There are 5 ways to turn a row about zero (a turn may also mirror it). The second row of each pair is the first, turned, with some noise. The first 30 pairs use one turn. New pairs use 2 turns, one after the other, and a turn may come again.
Some pairs, each with its turns in order after it:
[  4 -35 -38 -63  30]
[ 39 -50 -49 -35  -3]  (0)

[-46 -54   9 -19  18]
[ -5  20  58 -40  24]  (1)

[  8  11  14  26 -28]
[-22   7  29  17  11]  (0)

[-12  -3 -20  -5 -10]
[  7 -17   5   9  -8]  (0)

[ 30 -21  22  24   5]
[-1 20 -6  8 48]  (0)

[-49   2  15 -35  53]
[-24  29 -43 -50  24]  (2)

[-15 -27  -4  60  -9]
[ -5 -24 -37  13  49]  (3)

[-14  54 -45   8  22]
[ 28 -24  34  39 -44]  (4)

[ 54   4   9 -28 -44]
[-19 -40  47  -7 -44]  (2)

[ 13  38 -14  14 -44]
[ 38 -16  17 -35 -23]  (4)

[  36   -1   19  -48 -107]
[  7   2  81  91 -11]  (3)

[-34  32   4 -44 -14]
[ 48   2  33 -10 -17]  (3)

[ 14 -32 -19  51 -38]
[-30  47 -49  -8   7]  (1)

[-18   9  62 -23   9]
[-52  30  17 -19 -14]  (4)

[ 32 -33  54 -28  42]
[-36  77  10 -22  10]  (3)

[  3 -23  -2  24  28]
[-11 -12 -32  21  -1]  (4)

[ 60 -35  26  46  62]
[ 46  50  75 -19  23]  (2)

[-19  38 -46   4   8]
[-18 -19 -17  26  50]  (2)

[-40   5  16   2 -39]
[ -9   9 -38  18 -31]  (2)

[-21 -24  32   9 -65]
[-22 -22  -2 -67  31]  (4)

[ 31 -22  27  17  20]
[  3  28 -16  -6  43]  (0)

[-13 -22 -50 -51  18]
[ 22 -23  11 -19  70]  (1)

[-29 -25   5  21 -10]
[34 10 10 28 -2]  (0)

[-55  23  19   4 -32]
[67 -9  4 10 26]  (3)

[-10  39  28 -13 -19]
[ 42  16   8  18 -13]  (3)

[-51  16   0   5 -11]
[-24 -39  33  -5  -4]  (4)

[  8  14  12 -55 -49]
[68 17 -3 17  2]  (1)

[ 13  19 -26  27 -11]
[-18   2 -36  19   2]  (1)

[  2  63  35  45 -21]
[-16   7 -14  62 -60]  (1)

[-30 -11 -19  -8   1]
[  8 -11 -32  -7   9]  (2)

New pairs. What belongs after each?
[  3 -11  19  50 -46]
[ 27 -26 -34 -47 -24]  (2) (4)

[  4 -64  -8  -4 -18]
[-21   2 -21 -58 -17]  (4) (3)

[ 8 -3 14 41 -2]
[18 -9 -6 16 41]  (3) (2)

[-30  29   7 -23  23]
[-32 -17  -1 -38 -15]  (4) (4)

[-82  18 -14   9  16]
[-2 83 -7  9 -3]  (1) (2)

[ 38 -17  -8 -53 -46]
[-43  46 -18  24  47]  (0) (4)

[ -7  61 -16 -24  61]
[ 27   8 -38  74  26]  (4) (3)

[-20  52  22  14 -10]
[-41 -27  -5  15  39]  (3) (0)

[ 6 47  0 15 23]
[-13 -40  21  26 -23]  (3) (3)

[-13 -39   2  -6  -2]
[-12   7  -8 -38  -9]  (1) (0)

[ 64  16 -20   8 -28]
[-38   6  59 -29  13]  (0) (1)

[-17   5 -44 -21 -19]
[-24  23  22  15  35]  (3) (3)

[ 28 -35 -68 -59   4]
[ 26  -7   8 -89  34]  (2) (1)

[-15 -26 -18 -43 -13]
[ -5  30   0 -31 -32]  (3) (2)

[-25 -67   7   7  25]
[-46 -45 -11 -34  15]  (2) (0)

[-58  27 -68  47  13]
[ 34 -12 -67 -55  53]  (1) (3)

[14 30 14  6  7]
[  9 -20 -10 -24  22]  (1) (4)

[ 28   4 -44 -15  11]
[ 6  4 46 22  6]  (4) (2)

[17  3 59 13 -7]
[ 40  35 -27  25   0]  (1) (1)

[18 -9  7 48 -7]
[  0 -27  17  14 -45]  (1) (0)

[ 37 -29  16  34  56]
[-38 -60  -7  26  27]  (0) (1)

[-101  -27   35   -7   38]
[-92 -45  41 -13  25]  (0) (0)

[ 37   0  -5 -18 -41]
[ 15  28 -10 -44  -8]  (0) (2)

[ 16  25 -12 -21 -48]
[ 46 -10 -34  12 -19]  (1) (4)

[  7  31 -29  24 -41]
[ 13 -30  10 -31  49]  (4) (0)

[-11  -6 -30   7 -83]
[  3  -4  31 -80 -14]  (4) (2)

[ -1  29  -3  69 -22]
[-37 -25  56  19  19]  (4) (3)

[-18  -9  -9  17  19]
[-24  -8 -25   0   0]  (2) (0)

[-17 -43 -24  -4  23]
[  7  23 -38  33   4]  (4) (0)

[ 39  -3   5  71 -21]
[ -4  68 -26  37 -23]  (0) (0)

[ -4  15 -73 -15  19]
[ 44  30  -2 -33  47]  (1) (2)

[ 15  71   6  21 -41]
[-69 -35  33 -31  -1]  (0) (4)

[-22 -10   8  52 -23]
[-22  11  15   9 -52]  (1) (0)

[  8  53  55 -71 -14]
[-93  17 -11   6 -39]  (4) (2)

[  8 -11 -34  35 -47]
[-29 -14 -24  -9  46]  (3) (3)

[ 48  32 -11 -21  34]
[-23 -36 -35  33 -37]  (3) (2)

[-61  29 -40  -5  27]
[-27  52   8 -34 -46]  (4) (1)

[ 39 -47 -49  39  11]
[ 10 -37 -53  56   4]  (0) (4)

[-34  25 -50 -11  -5]
[14 37 11  2 49]  (4) (0)

[ -6  19 -14   9 -92]
[ -7 -24  28 -81 -30]  (4) (2)

[ 19  35 -14  12  15]
[-16  16  22  18  28]  (0) (1)

[-16 -44   2  -5 -29]
[-37   7  -8 -34 -20]  (1) (0)

[-42 -22 -31  27 -29]
[ 32  17  41  38 -27]  (0) (2)

[-15  48  25   8 -48]
[ 29 -33 -28 -38 -41]  (1) (4)

[-53  26 -29  44  50]
[-17 -53 -48 -35  45]  (4) (4)

[ 29  28   0 -12 -14]
[ 11 -14  -5  37   9]  (3) (3)

[ 30 -23  -9  48  17]
[18 26  4 22 51]  (0) (2)

[-29  30  -7  25  12]
[ 11 -34  13 -33 -15]  (0) (4)

